There are 9 hidden switches. A switch that is on adds its own fixed numbers to the row, and there is some noise. The rows also spread widely along 13 directions, which tell nothing about the answers.
In the rows, zero is written as 128.
Some rows, each with its switches (1 for on, 0 for off) after it:
[ 49 164 107  94 143 111 104 175 127 173 140 137 123 146 164  97 154 121
 135 122 101 167 145  89  76 167] -> 1 0 1 0 1 1 1 1 1
[ 61 115  93  98  89 129 117  62  76 167 103 114  99 155 147 169  92 104
 105 149 106 134 159 139 136 113] -> 1 0 1 1 1 0 0 0 1
[149 114 165  87 107  95  82  96 133 182  93 135  92 139 134  83 115 150
 129 137  86 141 127 142 164 149] -> 1 1 1 1 1 1 0 0 0
[142 135 100 100  98 131  99 118 109 164 127 119 112 123 122 113  66 151
 103  85 120 121 157 127 110 136] -> 1 1 1 0 0 0 0 1 1
[ 72 133  95 119 103 129 141 132  94 143 154 110 116 136 137 144 109 122
 117  99  91  93 160 143 121 118] -> 1 0 0 0 1 0 0 0 0
[128 170 138 124 151 142 101 119 146 143 140  65 139 163 135 112 116 112
  60 162 101 128  93  77 120 156] -> 0 1 1 0 1 0 0 1 0
[ 80 127  76  80 114 118  70  73  86 125  97  99 103 113 103 142  85 152
  79 110 133 171 143 157 162 147] -> 0 1 1 0 1 0 0 0 0
[151 111 157 104 136 109  85 114 125 156 148 128 131 162  97 149 111 194
  76  99 139  97 154 130 135 111] -> 0 1 0 0 1 1 0 0 0
[123 145 131  85 111 160 112 119 114  98 183  65 117 127 142 109 100 112
  95 184  82  91 107 143 173 132] -> 0 1 1 1 1 1 0 1 0
[118 147 140 102 121 132 121 137 141 137  95  97 123 133 139  98 107  97
 115 157  77 176  93  96 168 169] -> 1 1 1 1 1 1 0 1 1
[196 117 131 104 117 133 105 137 157 137 151 112  96 133 118 111 123 120
 138 121 105 102 114 147 129 126] -> 1 1 0 0 0 1 0 0 0
[126 132 100  79 132 145 105 150 117 111 192 113 113 122 116 168 129 151
  98  84 169 103 165 135 117  80] -> 0 0 1 0 0 1 0 0 1
[ 85 157 119  64 126 145 114 145 117 140 130 111  99 110 169 120 127 174
 112 116 108  97 136 109 118 120] -> 1 1 1 1 0 1 0 0 0
[123 134  96 169 120 149 100 119  79 129 130  91 117  99 104 179 155 120
 144 146 169 135 121 155 145 119] -> 0 0 1 1 0 1 1 0 1
[167 111 146 133  80 120 133 124 120 127 156  99 121 138 124 101 104  62
 138 146  68 117 111 160 185 129] -> 0 1 0 1 1 1 1 1 1
[131 155 186 108 112 167 175 150  95 105 132 111 166 141 148 130  93 139
 114 148 115  97 117  91 177 103] -> 1 1 0 1 0 1 0 0 1
[ 93 177 125 125 107 173 172 138  96 141  55  98 130 108 170 180 115  84
 145 141 155 128 123  98 150  94] -> 1 1 1 1 1 1 0 1 1
[ 83 135 101  67 150 154 123 151 138 121 178 107 136 189 128 154  87 146
  56 127  80 107 141  89  91 139] -> 1 1 0 0 1 0 0 1 1
[ 64 158  99  31 148 158  99 139 121 116 139 110 120 132 149 130  88 210
  62 130 117 117 138  95 105 145] -> 1 1 1 0 0 1 0 1 0
[154 120 135 145  90 148 145 147 128 150 154 107 123 148 117 149  97  72
 148 144  96 112 139 127 142 122] -> 0 1 1 1 1 1 0 1 1
[151 107 134 132 119 109  79 112 124 199 108 147 113 167 105 130 107 136
 138 130 111 153 143 123 103 162] -> 1 1 0 0 1 1 0 0 1
[117 102 127 134 128  99 105 107 129 127 133 106 116 133  99 158 122 142
  68  83 106 130 132 136 179 112] -> 0 1 0 1 0 0 0 1 1
[ 89 141 155  69 110 123 122 104 110 158 119 131 108 154 179 112 120 112
 120 148  93 116 149 124 152 114] -> 1 1 1 1 1 0 0 1 1
[139 134 120  87 112 151 129 149 140 131 169  96 112 153 133 142  94  91
 106 124  97 102 138 114 129 102] -> 1 1 1 1 1 1 0 1 1
[119 139 102  87  93 132 118 177 111 162 170 142 107 133 139 125  97  95
 177  83 110 110 178 128  91 107] -> 1 1 0 1 1 1 0 0 1
[146 140 154  93 113 134 154 174 164 134 125 113 124 147 133 108 100  72
 129 119  84 152 116  94 156 128] -> 1 1 1 1 1 1 0 1 1
[ 93 117 148  95 145 115  87 104 110 137 172 133 111 156 139 125 157 172
 107 159 108  98 141 146 134 129] -> 1 0 0 0 0 1 0 0 0

New rows, each followed by its switches (1 for on, 0 for off):
[109 145 130  84 122 129 106 137 117 137 104 128 119 110 138  96 103 162
 116 119 110 159 130 114 148 161] -> 1 1 1 0 0 1 0 1 1
[151 130 148 121 140 110  80  96 129 151 124 109 109 129 135 135 147 168
  79 100 140  95 127 129 146 103] -> 1 1 0 0 0 1 0 1 1
[174 141 123  95 104 152  87 119 116 134 174 100 126 143 123  93  77 122
 121 168 119 112 122 140 112 151] -> 0 1 1 0 0 1 1 1 0
[ 84 127  99 136  90 149 111  83  50 127  78 101 130 110  94 126  45 160
 115 163  95 175 119 144 178 189] -> 1 1 1 1 0 0 0 0 0
[116 169 136  95 144 141 129 184 138 132 136 115 134 129 151 112 134  99
 143 123 110 135 121 101 130 129] -> 1 1 0 1 1 0 0 1 1
[101 153 166 143 147 125 114 144  97 157  89 149 134 122 146 125 189 120
 189 175 148 164 119 128 150 151] -> 1 0 0 0 1 1 0 0 1
[113 129 120  71  91 129  70  99  92 162 152 125  93 129 145  93  82 142
 142 161  92 108 157 163 130 145] -> 1 1 1 1 1 1 0 1 0
[127 179 153 152 136 148  99 130  82 128 130  69 169 121 111 129  90 156
  71 126 147 132 114  86 164 132] -> 1 1 1 1 1 1 0 1 1
[108 157 144  71 105 109 139 149 124 145 141 134 136 141 165 102  98 107
 105  70 113 112 166 108 134  99] -> 0 1 0 0 1 0 0 1 1
[102 129 128 138 124 112 112  95 106 136 107  85 141 149 111 135 102 114
  67 126  98 163 105 108 177 136] -> 1 0 0 1 1 0 0 0 1
[ 60 116  98  67 102 132  89  46 108 146  91 107  76 154 162 113 101  92
 120 229  56 163 110 152 152 188] -> 1 1 1 0 1 1 0 1 0
[101 125  99  70 111 123  94 130 134 163 157 116  96 143 147 135 105 127
 101 106  96 112 157 119 107 120] -> 0 1 1 1 1 1 0 1 1
[ 97 135 108 137 125  99 109 140 128 133 137 102 131 141 106 137 119  98
 100  85 113 153 134 122 136 133] -> 0 1 0 0 1 1 1 1 0
[ 81 127 117 139 117  93  85  92  91 168 135 111 119 129 128 147 133 164
  83  90 131 103 158 139 133 111] -> 0 0 0 0 1 1 0 0 0
[157 133 124  99 129 149  77 129 112 141 133 109 129 126 103 123  87 149
 122 168 140 153 117 137 145 148] -> 1 0 1 1 1 1 0 1 1
[117 147 155 144 141  93  75 138 104 167 130 152 137 136 117 135 138 132
 139  75 168 146 169 114 125 100] -> 1 1 0 1 0 0 0 1 1
[ 70 159 107 106  98 104 130 134 112 177  96 116 136 123 169 116  86 112
  97  78 105 140 150  89 125 118] -> 0 0 0 1 1 0 0 1 1
[ 85 145  66 109 130 183 148 170 131 114 135  96 112 130 120 171  90 114
 129 145 101 134 125 104  92 157] -> 1 1 1 0 0 1 0 1 0
[ 80 162 132 110 108 139 136 118 105 145 107 104 119 111 173 126 116 138
 106 129 117 106 136 107 139 123] -> 0 1 1 0 0 1 0 1 0
[ 62 140  93 105 107 146 143 129 102 130 118  81 124 117 136 157  88 150
  78 123  96 121 127 112 149 131] -> 0 0 1 1 1 1 0 0 0
[102 165 107 116 104 143 126 126 103 156 156  86 124 139 160 111  96  97
  98 127 100 104 138 111 113 127] -> 1 0 1 0 1 0 0 1 1
[134 180 154 110 126 119 118 188 130 184  95 135 149 113 159  72 116 137
 153 106 128 161 119  73 116 149] -> 1 0 0 1 1 1 0 0 1
[106 147 121 210 105 126 127 146 109 148  94  90 148 115  98  98  78  90
 145 155  62 191  83  93 153 214] -> 1 1 0 1 0 1 0 1 0
[111 118 164 119 133 138 134 137 129 130 142 119 141 169 111 144  95 150
  84 150  90 136 126  90 154 141] -> 1 1 1 1 0 1 0 1 1
[121 160  82  88 134 150 101 173 134 155 145 123 111 116 144 126 115 119
 166 138 133 121 133 131  73 141] -> 1 0 0 0 1 1 0 1 0
[ 91 152  89  80  85 154 196 210 148 134 124 103 111  97 172 109  91 110
 145  84  44  97 125 104 122 139] -> 0 1 0 1 1 1 0 0 0
[129 154 136 127 112 112 103 123  90 150 118 120 150 147 120 103  92 108
 114 103 129 152 140 123 138 137] -> 1 1 0 0 1 0 1 1 1
[132 154  99  49 114 149  94 131 135 143 156  82 115 139 164  93  88 156
  65 125  94 110 113  85  93 139] -> 0 1 1 1 0 1 1 0 1
[147 157 154 106 141 113 101 175 151 161 147 113 157 150 125  75  98 168
  74  96 108 150 117  62 111 149] -> 1 0 1 1 0 1 1 1 1
[131 158 145 172  91 140 126  72  77 153  82  78 148 131 124 129  78 121
  88 147 133 135 115 103 159 140] -> 0 1 1 0 0 0 0 0 0
[189 146 171 140 114 149 143 125 120 115 125  77 146 119 125 115 117 150
  75 129 127  92  92 121 185 119] -> 0 1 1 0 0 1 1 1 1
[129 112 137 147 125 128 132 146 138 134 124 113 105 123 118 143 152 100
 159 150  84 115 114 164 172 138] -> 0 1 0 1 1 0 0 1 0
[150 127 156  93 149 164 106 146 121 112 134 133 130 139 120 136 127 153
 151 199 125 134 105 134 156 146] -> 1 1 0 1 0 1 0 1 1
[159 148 137 136  79 102  85  85 118 189 111  82 112 139 150  57  87  74
 108 140  74 140 105 114 144 156] -> 1 1 1 1 1 1 1 1 1
[123 140 116 101  95 137 147 133 139 167 115 112 116 150 150 106  95  75
 140 157  87 145 122 112 115 154] -> 0 0 1 0 1 0 0 0 0
[ 52 102  84 136  93 139 191 138 116 141 108  96 102 116 141 203 115 149
  95  99  66  72 140 139 153 107] -> 0 0 0 1 1 1 0 0 0
[150 126 161 159 135 141 143 173 125 133 143 119 139 133 102 121 138 163
 131 130  87 118 108 114 147 167] -> 1 1 0 0 0 1 0 0 1
[109 125 134  95 127  91  89 136 146 156 127 119 125 169 111 101 101 115
  87 104  85 187 127  94 139 156] -> 1 1 1 1 1 1 1 1 1
[114 135 128 154 117 102 106 125 103 143  86 100 114 104 116 130 150 122
 137 100 113 141 111 149 172 131] -> 1 1 0 1 1 1 1 0 0
[109 114 100 120 132 119  96 158 136 154 129 141 127 171  89 141  99  89
 152 139  95 196 130 113 103 171] -> 1 1 0 1 1 1 1 1 1
[117 154 122 139 136 144 107 111 111 137  89  69 129 133 126 151 124 121
  80 149 122 145  91 105 154 137] -> 1 1 1 1 1 1 1 1 1
[ 78 157 133 140 125 114  98 159  79 153 127 127 151 114 103 154 114 167
 113  59 163 154 173  97 137 117] -> 0 1 1 1 1 1 0 0 1
[114 167 147 137 123 120  98 119  82 178  91 110 158 129 140 109 115 183
  88 107 141 132 126  90 122 151] -> 0 1 0 0 1 1 1 0 1
[138 183 140  79 147 141  87 150 141 151 147 108 120 139 164  95 145 125
 112 124 141 130 121  70  89 129] -> 1 1 1 0 0 1 0 0 1
[120 150 111  54 103 122 104 156 122 162 152 129 119 126 162  87  91 128
 132  96 110 121 150 112 107 116] -> 1 0 0 1 1 1 0 0 1
[142 106 133  70 118  72  51  82 155 188 145 119 109 165 140  67  92 142
  60 126  68 141 125 124 137 153] -> 0 0 0 1 1 0 0 1 1
[ 55 117  81  74 138 157 102 118 105 114 160  92 130 157 126 142  88 198
  64 193  71 123 106 114 107 180] -> 0 0 0 1 0 1 1 0 0
[196 118 166  62  86 133 119 110 113 106 176 108 143 164 110  84  54 117
  84 125 109 122 131 136 179 106] -> 0 1 1 1 0 0 1 0 1
[127 109 158 126 103 117 146  93 124 175  14 143 109 137 131 127 115 128
 135 156  91 177 113 140 191 169] -> 1 1 1 0 1 0 0 1 1
[153 143 136 133 148 127 110 130 144 153 135  92 149 166 111 125 101 131
  65 130 109 134 104  91 125 143] -> 1 0 0 0 1 0 0 1 1
[130 131 139 101 113 110  73  99  89 131 161 116 136 159 114  86  94 126
 100 128 105 148 132 131 148 138] -> 1 1 0 1 0 0 1 0 1
[122 127 130  79  96 122  90 104 109 159 142 133 115 140 135  72  65 158
 114 150  81 131 146 139 130 176] -> 0 1 1 0 0 0 0 1 0
[ 97 143 133  86  89  99 101 114  91 181 119 141 131 146 157  87  94 142
 112  98 105 134 160 115 113 144] -> 0 1 0 0 1 1 1 0 1
[109 127 117 144 135 133 132 143 149 168  96 100 104 129 140 152 150 143
 107 129  94 138 102  87 123 146] -> 1 0 1 1 0 1 0 0 1
[159 155 132 116 124 155 142 187 147 127 140  86 131 121 135  96 126  93
 142 157  92 137  84 114 144 153] -> 1 0 1 1 1 1 1 1 1
[152 137 152  87 138 132 128 145 152 116 183  90 159 190 106 118  74 133
  48 123  97 117 115  83 132 120] -> 1 0 0 0 1 1 0 0 0
[141 154 109  65  95 134  89 111 108 138 115  96 148 133 119  86   4 157
  70 105 112 157 121  84 127 147] -> 1 1 0 1 0 1 0 0 0
[122 175 158 101 103 122 126 120  94 163  76 125 145 114 183  94 121 123
 132 121 149 126 131 114 144 119] -> 0 1 0 0 1 1 1 1 1
[170 145 153 157 147 137 132 164 139 142  95 104 174 152  74 135  77 161
  88 124 142 173  96  82 138 150] -> 1 0 1 1 0 0 1 1 0
[187 143 149 121 122 105 123 165 173 173  80 141 111 117 133  88 122 112
 162  83 118 147 119 119 126 139] -> 1 1 0 0 0 0 0 1 0
[129 165 105 123 104 161 122 122  67  98 153  60 140 106 131 123 108 129
  92 122 120  90 111 142 162 122] -> 1 1 0 0 1 1 1 0 1
[111 150  93  72 173 148  66 139 153 137 122  98  98 137 122 170 137 140
 107 144 149 141 118 111  99 125] -> 1 1 1 1 1 1 0 1 0
[147 151 114 132  90 108 125 114 134 169 101 100 113 119 160 113 100  55
 122  88 122 131 124 111 136  91] -> 1 0 0 1 0 0 0 1 1
[148 120 145 104 120 119  75 110 112 142 166 116 109 142 132  79 133 140
 141 183  93 118 107 161 142 151] -> 1 0 0 1 0 1 1 0 0
[123  99  63 127 131 152 112 135 140 143 124 108 101 133  98 171 117 140
 115 155 110 153 112 141 101 170] -> 0 0 1 0 0 1 1 1 1
[116 176  87 130 116 165 117 134 107 175  88  89 127 133 141 153  94 101
 125 128 144 150 125  73  76 143] -> 1 1 1 0 1 1 0 0 1
[116 113 133  95 103 108  84  72 102 192 134 138 113 173 154 170 114 117
 113 133 154 102 174 129 108  70] -> 0 0 0 1 1 1 0 0 1
[148 120 156 137 101 158 202 179 126  93  93 103 170 123  89 126  54 125
 116 152  67 161  81 121 225 163] -> 1 0 0 1 1 1 0 1 1
[ 82 124  93 135  93 157 129 118  68 120 128  96 115 101 125 150  96 133
 134 160  77 108 127 167 173 154] -> 1 1 0 1 1 1 0 1 1
[104 166 132 147 126 147 149 222 106 142 135 116 154  98 126 114 133 169
 164 105 100 111 124 109 119 161] -> 0 1 0 1 1 1 1 0 0
[134 129 134  65  92 116 146 145 124 128 151 118 114 136 138 103 104 119
 115  82 108 106 153 152 152  93] -> 1 0 1 0 1 1 1 0 0
[175 159 150 143 124 125 121 159 144 192  89 139 131 136 132 130 117 121
 160  82 165 130 138  84  81 113] -> 1 1 0 0 0 1 0 0 0
[ 94 144 146  98 152  77  48 127 114 173 110 152 133 146 124 116 141 152
 116  92 152 177 151 111 123 129] -> 1 1 0 1 1 1 1 1 1
[138 133 176 116 140 139 121 142 136 158 115 117 150 172 106 141 100 166
  97 157 114 140 116  81 137 150] -> 0 1 1 1 1 1 0 0 0
[ 92 133 109  80 161 103  97 148 179 113 156 100 112 152 124 120 127 130
  58  88  80 148 113  89 124 140] -> 1 1 0 0 0 1 0 1 0
[ 69 144  56 100 102 108  90 128 107 170 142  99  93 128 146 115 121  93
 116  84  93 146 152 126  93 134] -> 1 0 1 1 1 0 1 0 1
[160 130 194  82 125 160 150 146 114 123 151 135 143 168 132 121 106 146
 143 183 101  84 126 139 163 117] -> 1 1 0 1 1 0 0 0 0
[149 120 134 123 109 106  57  79 102 173 138 111  96 136 127 107 140 115
 127 151 115 120 135 174 148 135] -> 0 1 1 1 1 0 1 1 1
